The rows come from 5 hidden closed curves, with some noise, and rows from the same curve form a group. Each curve winds through 8 dimensions. The rows are also pushed far along 5 directions, which tell nothing about the answers.
Known rows, each followed by its group:
[ -7  10 -15 -12 -22  14  -8 -13   5 -25 -16 -17 -12 -37  -4  -8   6   6]
guga
[ 46  -7   6  -7  -2 -22 -11  11   6  16   0  17   2   4   4 -14   2  -8]
guga
[ -4  -8   2  -5  12  26  11  -3   8 -15 -24 -28 -10 -40 -11  18  15  -6]
guga
[ -1  -6 -15 -17  -1  15  20  -5  13 -16  -2  21  -7 -23   1  13  -6  -5]
nanog
[ 14  -1   2  -8   4   1  -4  -3  13  -1   0  18 -11  -9 -11  12 -15 -18]
guga
[  9   1  -8 -33 -21  43  10   5 -11 -15   9  24 -19 -28  19 -11 -41  12]
ped
[ 10 -12  33  30  26 -16  12  16   0  33 -26 -23  -9  33 -15  20  19 -24]
ped
[ -7   1   1 -20 -17  27  25  10  31 -31 -37 -25 -30 -24 -10  25  19 -20]
guga
[ 22   2  -5  10   8   2   6  -1  11  -1 -17 -20 -24 -22  -8  14   5 -34]
nanog
[-14   4   1  -5   1  11  -1 -12  -1   0  19  14  11  -2  20   5   7  21]
nanog
[ 16   5  -6  -6   8  11  10   1  12 -10   2  10 -13 -17 -13  -1 -13 -21]
piruf
[ -5 -14  15   6  16 -15 -21  -4   6  14   3  12  20   3 -19  -9  14  -3]
lil
[  2   2  -8   5   4   2   7   2  19 -20 -40 -41 -13 -22 -32  -2  32 -14]
guga
[-28 -13  12 -17  -6  24  -8  -3  -9  -4  -7  17  17 -13 -16 -43  -5  26]
lil
[ -5  -6 -25 -21 -16  14 -14  -1 -11  -6  12   8   0 -14  13   2  -3   4]
ped
[-7  6 14  3 15  8 17 -5  9  2  5  6  8 14 11  8  9 15]
ped
[ 13 -10 -15 -39 -12  33  11   9   2 -28 -10  22 -15 -43  -2  -7 -16  16]
lil
[-14   1 -15  -4   4   1   9  -7  -3   2  19  14   9  17  14  17  -2   4]
guga
[ -2  10 -27  -8   0  29  34  -4   6 -20  11   1 -18 -23  21  29   0 -13]
nanog
[-18  -4   7 -17 -22  17 -10  -7 -13   4   6  23  -5   1  13  -3 -34  16]
guga
[  7   7  -6  13  18  -7  11  -8  18   0   1   1  -4  -7 -17  13   4 -31]
lil
[ 19   7 -12 -33 -17  30 -15  -6   7 -26   9  14  -3 -51   8 -22  -5  15]
nanog
[ 16  -5 -13   4  10  -4 -10  12 -22  12  17   4   4  -3  -7  -1 -14 -15]
ped
[ -3   0  16  -3 -20 -11 -22   7  -4   9 -13   4  11   6 -14 -22   7  12]
piruf
[ -2   0  23   3   6 -13 -17   3   7   7  15  17  14  18  -4 -11   1   9]
piruf
[-45  -2   9   8  -7   1   8  -7   0  -9  -5 -14  12   9   7  10  19  20]
nanog
[ 16  12  -9 -29 -23  28   0   7  -3 -21  11  24 -11 -35   3 -25 -31   7]
piruf
[ 20  10  16  46  29 -38   9   7 -15  33  19 -10  14  46   9  -5   4  -1]
nanog
[  1 -12   3 -28 -21  23  -9  12  10 -20 -22  -9 -15 -22  -5 -10  13   6]
piruf
[-14  13  21   8   1  -2   7  -7  13  -1  -9  -6   7  19  -2   2   3  14]
nanog
[-18  -6 -13  -4  -5   3   1  -4  -1 -14   0   5   4 -15  -8 -16   8   7]
nanog
[ 24   2  -6 -16 -15   2   6  16   9 -15 -20  -5 -20 -12  -4  12  -3  -6]
ped
[-34 -18  53  10  -2   5  13  10  15  10 -63 -30 -11  21 -26  12  26   2]
piruf
[ 13  10 -42 -10  12  26  36   3   4 -21  34  14 -16 -25  20  36 -13 -30]
lil
[-50 -25  44 -22  -4  38  46   0  -6   0 -32  40  -1  14  -1  11 -51  46]
lil
[ -3   3  21  19  17  -1  34  14  18  -7 -24 -16 -11   8 -18  17   5 -18]
lil
[-20  -3  16  25  10 -16 -10   5  -7  12   7  -8  15  20 -17 -21   6  -7]
lil
[ -6  -2   7   3  -5 -18 -15  -3   4  13  -2   0  17  16  -2  -4  18   0]
lil
[ 15 -22  52  -5  -3 -32 -27  10  11  39 -33  23  13  49  -7 -11  27  34]
guga
[-11  -4   4   6   9  -2  14 -11   0  -1 -13 -12  11   3   1  -8   5  22]
ped
[-19  -7   4  -1 -10  -3  18   4  -4   0   0  12   2  22  13  13  -5  12]
nanog
[ 29  -3 -19 -19 -22 -13 -10   8  11 -14 -20   3 -16 -17 -12  -6  -2 -12]
lil
[ -8  23 -30  18  14  -6  16 -14  -2  -7  48  12  -3  12  19  32 -23 -22]
piruf
[  8   1   0  -2  -5   0   5   9   9  -8 -25 -18 -18   3  -8  11  16  -2]
guga
[-12  -4 -12   1  10  20  25  10 -20   0   6  -3  -5  -8   0  21 -24 -13]
ped
[ -4  10  13  13  14  14  -5  -9   3  -3  10 -15   5 -18   1 -10  12   1]
ped
[  9   8  -3  -4   2  12 -21  -7  -4   0  29  15   1 -22   4 -23 -11  -9]
nanog
[  1  -4   4 -11   3  -1  -7  -3  14   3  -6  15  -3   3 -12  14   5  -5]
ped
[  7 -22  27   3   5 -15  -7   7  -7  24 -31  -1  -4  14 -12  15  -3   5]
ped
[-31  20 -14  17   5  23  47  -1  -7 -17  16 -18  -8   8  15  14 -25 -10]
ped
[-25  -6   9   8   7   2 -23 -10  -5   6  10  -6  15 -11  -8 -10  16  -4]
lil
[-23   9 -11  -3 -12  29  16  -3 -24  -5  25   6 -12  -4  28  24 -39   0]
ped
[-14  -3  32  18  -3 -16  -7   6 -11  23 -16   1   6  34 -15 -21  -9  10]
piruf
[-34  11 -26  -9  -3  46  10 -13  13 -43   5 -30  -6 -58   1   6  33 -11]
nanog
[-20 -12  17   3  -4  -5 -28  -5  -8   5   1   1  16  -9 -11 -29   2   7]
nanog
[-34  18 -33  17   5  22  11  -8 -24 -21  47 -14   3 -18  20  10  -5  -7]
lil
[ 11   1 -16   9  10 -14 -21   7   5 -10  25 -19  -2   1   1  -7  19 -18]
piruf
[ -4  22 -20   1 -12   5 -17  -7 -13   1  51  22   1  -5  13  -2 -25 -23]
piruf
[ 42  12 -40   1   8   6  30   7   6 -20   4 -16 -20 -32   7  17  -8 -32]
nanog
[  7 -14  29  -8  13  15  25  13  14   0 -34  -7 -10  -5  -5  24   7   7]
guga
[ -5 -15  42  15  14  -9  45   9  16  16 -59  -4 -19  32 -24  29 -10  -5]
lil
[ -1  22   3   3   0  22  -8  -3  10 -22  10 -16  -8 -26   1  -9  17   3]
guga
[ -9  -3  -8  -8 -11   0  19   0  12  -4 -26  -5  -8   9  -3  16   9  -7]
lil
[ 28   2 -27   8   5 -15  10  10  -4   2  -8 -18  -7  -4  -7   7  13 -22]
piruf
[ 24 -16  15   6   4 -32 -24  20  34 -18 -48 -52 -11  -3 -33  -9  58  -6]
piruf
[ 35   0 -17  13  14  -2  30  13  21  -6 -27 -37 -36 -18  -3  41  32 -50]
nanog
[ -6   0   2  26  28  -6  19   2   1  12   8 -12   5  17   3  26  25 -14]
lil
[ -5 -13  14   0   3  11  45  20   1  -3 -25   1 -21  18   5  38 -12   4]
lil
[-24  21 -37   8  -6  29  26 -10  -7 -32  12 -42 -15 -42  19  39   4 -23]
piruf
[ 1 15 13 19 21  1 -1 -5  5  4 24 -4  4  1  6 18  4 -7]
guga
[ 29 -22  27  12   8 -32 -15  27 -15  46  -7  14  -4  48  -6   8  -9 -17]
ped
[-15   1   5   4  17  25  22  -3 -10  -3   1  -2   6 -14  -2  -1 -13  11]
ped
[  2  12 -27 -24 -21  16  -1 -11  21 -34  -2   7  -3 -41 -10 -23   4  -7]
guga
[ 4  5 20  6  4  0 -3 -4  5 10  4  5  7  5 11 -4 10  8]
guga
[ 48  -3 -23 -20  -8  12   9  20  18 -21 -34 -24 -45 -37 -10  25   8 -34]
guga
[ 23  -2  -3  -8  -1 -14  -1   1   9  13  -9  25  -4   7  -9  10  -6  -9]
piruf
[-30 -18  44   2  -8   1  37  11   9   9 -86 -19  -3  26 -33   4  10  27]
piruf
[-22 -12  22  11   0 -16 -11  -2   4   7 -16 -14  14  10  -6   3  22  10]
nanog
[ 10  -6  10   5 -11 -15 -21   6  -8   9  -4  -4 -10  13  -1 -10  -7   0]
piruf
[ 19  14 -27  23  20 -21   8  11   3   0  15 -22  -9   5  -5  45  15 -45]
ped

New rows, each followed by its group:
[  4   1 -19  -4  -8   5   4  -4  -8  -5   3 -11  -3 -16  15   3   4  -4]
guga
[ -2   2 -11  14  14  -5   2  -3 -22   4  30  15  10  -1   0 -13 -28   0]
lil
[ 11   0 -15   5  -2  -5   3  -1  -6   4   2 -15  -3  -8  13   8  10 -13]
guga
[ -4 -13  26  -4  -1  -6 -13   4  17  -6 -27  -2  11 -11 -26 -32  29  17]
nanog
[ -8  24  -2  26  17  -5  16  -9  10   1  24 -13  11  10  13  26  20 -17]
lil
[ -2   6 -11  17  -7 -18 -20   0  -4  -4   5 -26  -9   4   0   4  11 -16]
piruf
[  8  -2   7  16  15 -37 -16   2   8   8   4   3  13  25 -19 -10   6  -4]
piruf
[ 13   0   9  -2  -4 -19  -9  -4  14   8  -6  21   9  11 -11 -25   2   1]
guga
[-13   9  -3  17   9 -12 -18  -5  -3  -2  40   4   8  13  -3 -14 -13 -13]
piruf
[-39   8  13  10   2  10  19 -18   5  -2  -4   5  17   9  -3 -14   0  15]
guga
[ 42   7  -2  20  18 -25 -34   1  14   1  21 -16  -8 -12  -5  -1  24 -26]
piruf
[ 15  16   3   5   4  -9   1   9  18  -9   1  -2  -4  11 -11  -6  15  -4]
guga
[  5  11 -29 -15   5  15  10  -7   8 -14  29  25  -9 -18   6  28 -20 -24]
ped
[ -4 -15  21   1   4 -15 -32  -1   8   5  -5  -9   8   4  -4   1  24  12]
piruf
[ -1 -23   4 -20 -11  13  23   6  18  -9 -54  -8 -27  -9 -19   9  -6 -15]
ped
[ 23  -1  -4   8  25  -7  -8   2 -12  19  31  21   7  -1  -3  -1 -20 -18]
ped
[  2 -12  17  11   9 -16  -6  11  18  -3 -27 -26 -11   7 -28  -1  17 -21]
piruf
[ 30   8 -21 -27  -5  20 -21  -3  12 -26  24  17 -10 -54   0  -2 -10 -11]
guga
[-10  -9   3  11   6 -15  -7  10  -5   8   4  -6   8  22   0   9  22  -1]
lil
[ -6 -17  20 -12   7  20   5  -3  -4   6 -19   7  -2 -10  -3   9 -13  19]
guga
[  1  -7  18  12  14  -8   6   6  -8  14   8  15  -1   9  -3  11 -25  -9]
lil
[ 38  16 -42   1  -7  -2  -7  -3  -3  -8  21  -8 -19 -35   6   4 -11 -43]
lil
[ 21   2 -14  24  31 -23  10  -8  -2  17  17  -4   5  10   7  16   2 -21]
ped
[-43  10  12   5   3  25   9  -9  20 -22 -18 -28   3 -16 -15   1  45   7]
lil
[ 16  -8 -10 -10  -1  -5 -16   3   8 -11  13   7 -18  -5   2   3 -16 -12]
piruf
[ 23  10  -1  18  13 -23   6   6  -3  14  11  13   0  19 -10  -5 -20 -17]
piruf
[-1  2  7  2  8 -1  9  6 -4  5  4  7 15 20  5 -3  5 28]
ped
[-23  11 -31  14  11  17  43  -5  11 -30   2 -26 -15 -26   2  36  17 -29]
nanog
[  2 -20  27   3  -5 -27 -56   1  -7  20  -6   7  23   0 -26 -54  13  13]
nanog
[ -7   1 -11   3  -8 -11 -19 -10  -3 -11   1 -22  12 -12   3 -21  14  16]
ped
[  0 -11 -10   4   0 -13  -9   4 -10  -2  15  -8  -2   4  11  14 -12  -8]
piruf
[-43  11   4  30  13  -3   1 -27 -10  15  11 -16  23  14   1  -2  11  -2]
lil
[ -2   2   0 -23 -13  31   3  -6  14 -21 -14  -3  -5 -45   3  -8  13   9]
guga
[ -4 -17  28  27  21 -13  48  24  -6  30 -21  -9 -16  57  11  52   0 -14]
lil
[ 30  -1  12  27  17 -19   7  21  -6  16   1 -10 -10  11  -9  -4  -5 -30]
lil
[-34  23   6  18   2  19  18 -13  10  -8 -18 -29   1 -15 -14  15  31  -7]
piruf
[-15  -3   9  -5 -16  -1   2  -1  -4   0 -11   4   4   7   1  -5 -10  12]
lil
[-11   4   2  13  14  -6   2   0   9  -9   6  -8   7  -7 -10  11  14  -7]
lil
[ -9 -27  28 -28  -7  18  -7   0   0  13 -24  29   4  -5  -7 -12  -6  20]
lil
[ 13  -4   0  17   8 -10   1  11   3  -2  -6 -21 -11 -16 -15  -7   7 -34]
nanog
[ 10  -7   5  12  27 -11   2  -3  -4  16   9  15  13   5 -10 -10  -2   1]
lil
[-22   0  -1   0   2  17  10  -8 -16   2   9   6  -2  -6   8  23 -26   4]
ped
[ 36  -5  -3 -14  -6   3  13  19  26 -28 -50 -30 -28 -29 -23  -2  19  -9]
piruf
[  0 -12 -14  -7  -4  -2 -29   2  -5  -7  12   1   1 -29 -13  -9   0 -20]
lil
[-30 -10  36  13  16   3  19  -3 -10  27 -20   6  22  33  -1   3   9  33]
piruf
[ -8  -8  -2  -6  -8  -6  -2  -8 -13  15   6  25  10   9   2 -10 -34  -2]
lil
[  3  30  -6  34  21  -1  27 -11   8  -1  26 -14 -15   9  14  29  -6 -32]
ped
[ -3  -1   3  -7  -1  24  11   6  -8 -11 -10 -13  -3 -25   0  -6  -6  16]
ped
[ 12  17   4  25   7 -21   5   8   0   4   9 -17  -3  22   5  17   6  -9]
ped
[-65  -7  26  21   1  -3 -11 -12 -34  13  24   2  30  43  19 -16 -21  51]
piruf
[-19  25  -3  17   5   7 -27 -24  17 -18  14 -36  11 -36  -3  -7  54  -6]
guga
[-22   5  -8   7   7  13   9 -10   0  -2  15   5  -4  -4  -3   8  -9 -19]
lil
[-30  -6  -6 -24 -12  43  -4  -4  -9 -17  -2   4   0 -32  -8 -20 -10  15]
ped
[-22  23 -29  20   0  -7 -26 -22 -23  -7  50 -11  27  -1  19 -34   8  18]
ped
[ 22  -3  -5 -20  -7  29  40  22 -11  -5   0  16 -30   6  27  27 -41  -3]
guga
[ 27   6 -15  -9  -2 -14 -14  -6  18  -1  -7   1   3 -12  -8  -7  27 -10]
lil
[-39   1  37  35  28 -14  29   0   1  18   4   0  18  52   4  29   8  16]
lil
[-14   6  11  -3   3  15  17  -6  10   0   1   7   8   1  10  13   7   8]
lil
[-10  -1  16   7  10 -13   1   0   8  11  -1   6  20  32  -6  -9  11  11]
nanog
[-12   4   3  21   8  -6  -3   2  -9   2  15  -7   5  -2  -7 -19  -2 -12]
nanog
[-15   6   9   9   7  -5  -6  -7   7   8  18  13   6  17  -1  11   0  -8]
piruf
[ 38  -1  -9   4   5 -21 -31  13   7  -6   1 -15  -2 -22 -14 -12  36  -9]
lil
[-11   8 -13  18   6 -25 -35 -25  -3  10  45   7  18   8   9  -6  -1 -16]
ped
[-40  28   1   0  -8  31   4 -15  -2 -24  13  -3  17 -24   0 -17   4  24]
piruf
[-17 -15  28   2  14   1  29   9  15   4 -32   0   2  21 -10  22  19  16]
lil
[  3  -6 -22  13  17 -12  -1   0 -16  11  25   5   8   0  -3  -2  -9 -23]
lil
[-12  13 -16   0   5  14  42   1  11 -24   7  -4 -11   5  15  33  -8  -1]
piruf
[-28   7   0   7   6  -6 -20 -29   2   4  10   3  34  -8 -13 -26  13   9]
lil
[ -4   2 -12  12  18 -10 -14 -18  -7  17  38  16  16  11  17  12   1  -8]
ped
[-51  12 -17  10   7   2 -25 -21 -12 -10  56  13  36  -1   5 -14   7  11]
lil
[-19   6  14  -1  14  28  30  -5  -9   0  24  40  11   5   6 -14 -42  17]
lil
[-11 -14  19  -7  -5  20   5   4  -6  -1 -19  -2 -12 -17  -4   3 -13   3]
lil
[  1   7 -38  15   9   2  25   2  -9 -18  34 -26 -20 -10  27  49 -22 -42]
piruf
[-22   5  23  15  -4  -2  15   3   4  -1 -21 -25   1  13   2  14  15   8]
lil
[ -5   5 -26 -24 -17  31 -19 -21  -6 -22  14   7   3 -60   6 -26  -5   8]
guga
[-15  -5   5   6   2  -9  -6   5 -22  19  32  27  16  37  17  -3 -12  18]
lil
[ 37  -1  18   5  14 -15  -3  16  22   4  -2   0 -10   5 -11   4   7 -20]
piruf
[ 13  16 -11   5   3   4  14  -9   6  -5   1  -3  -8 -14   6   9  -2  -8]
lil
[  5 -34  56  22  11 -35   1  17  15  32 -63 -28  -4  31 -26  18  33  -8]
nanog
[-15  14  -1  21   1  -6 -39  -3 -16  -7  28 -19  22 -16 -11 -51  19   9]
lil
[ 29  -1 -31  -7  17  -8 -11  -5 -10   5  45  45  17 -14  -2 -22 -29 -13]
lil
[ -3  27   5  13  -3   8  -4   0  -2  -9  17 -10   4 -13   1 -16   5   1]
piruf
[ 35 -25   4 -10   5 -13  14  10   7  17 -50  -4 -19   7 -20   6  -8 -17]
nanog
[ 34 -29  19   5  14 -32 -38  18   1  18  -2  -9   0  10 -12 -18  11  -8]
piruf
[-11  -5  14 -25 -13   8 -22  -2  -7   0  16  36  14   9  10 -12 -19  42]
guga
[ 22   7 -21  -5   3  -6   5  14  -9   0  15  16  -2  11   0   2 -11  -4]
ped
[-27  16  -1  12  -2   1 -11 -25 -15   2  25   9  22  -7   1 -25 -22  14]
lil
[-27   5 -13  18  19   4  36   0   0  -2  25  -2   0  18  13  47  -4 -27]
lil
[-50  21 -10  13   2  23   5 -29   1 -22  14 -20  21 -28   0 -22  18  10]
guga
[ -6   6  11 -10  -8  15  12   1   5  -2 -13  10   3   3   3  -1  10  23]
piruf
[  9  -1   2   5  16 -12 -32 -10   2  10  29  19  18 -15 -10 -16   4 -10]
lil
[-51  -6 -24 -15  -2  41   3 -15  -3 -34 -10 -23   9 -53 -15 -14  22  10]
lil
[ 31  -1   7 -12  -2  -3  -7  13  13 -13 -12   6  -9 -10 -12 -24  -5   9]
piruf
[ -6  17  -6   8   9  21  37 -14  12 -11 -14 -18 -11 -22   4  22   3 -12]
lil
[ -8  17 -27  -6  -4  10  -6  -5  -7  -7  40  24   2   3  10   3 -15  -6]
ped
[  8  11  -9  17   5 -10  32   7   0   2 -11  -8 -11  10  -7  20 -14 -24]
piruf
[-34  19 -17  -4  -3  13 -25 -23  -9 -18  58  29  29 -16   2 -34 -23  12]
guga
[  9   2 -21  10  22   1  13   2   1  -1  18  -4  -2  -8   4  20  15 -25]
lil
[ 51 -11  -4 -21   0   3  -7  17  -6   2  -5  15  -9 -26  -5 -16 -19  -2]
ped
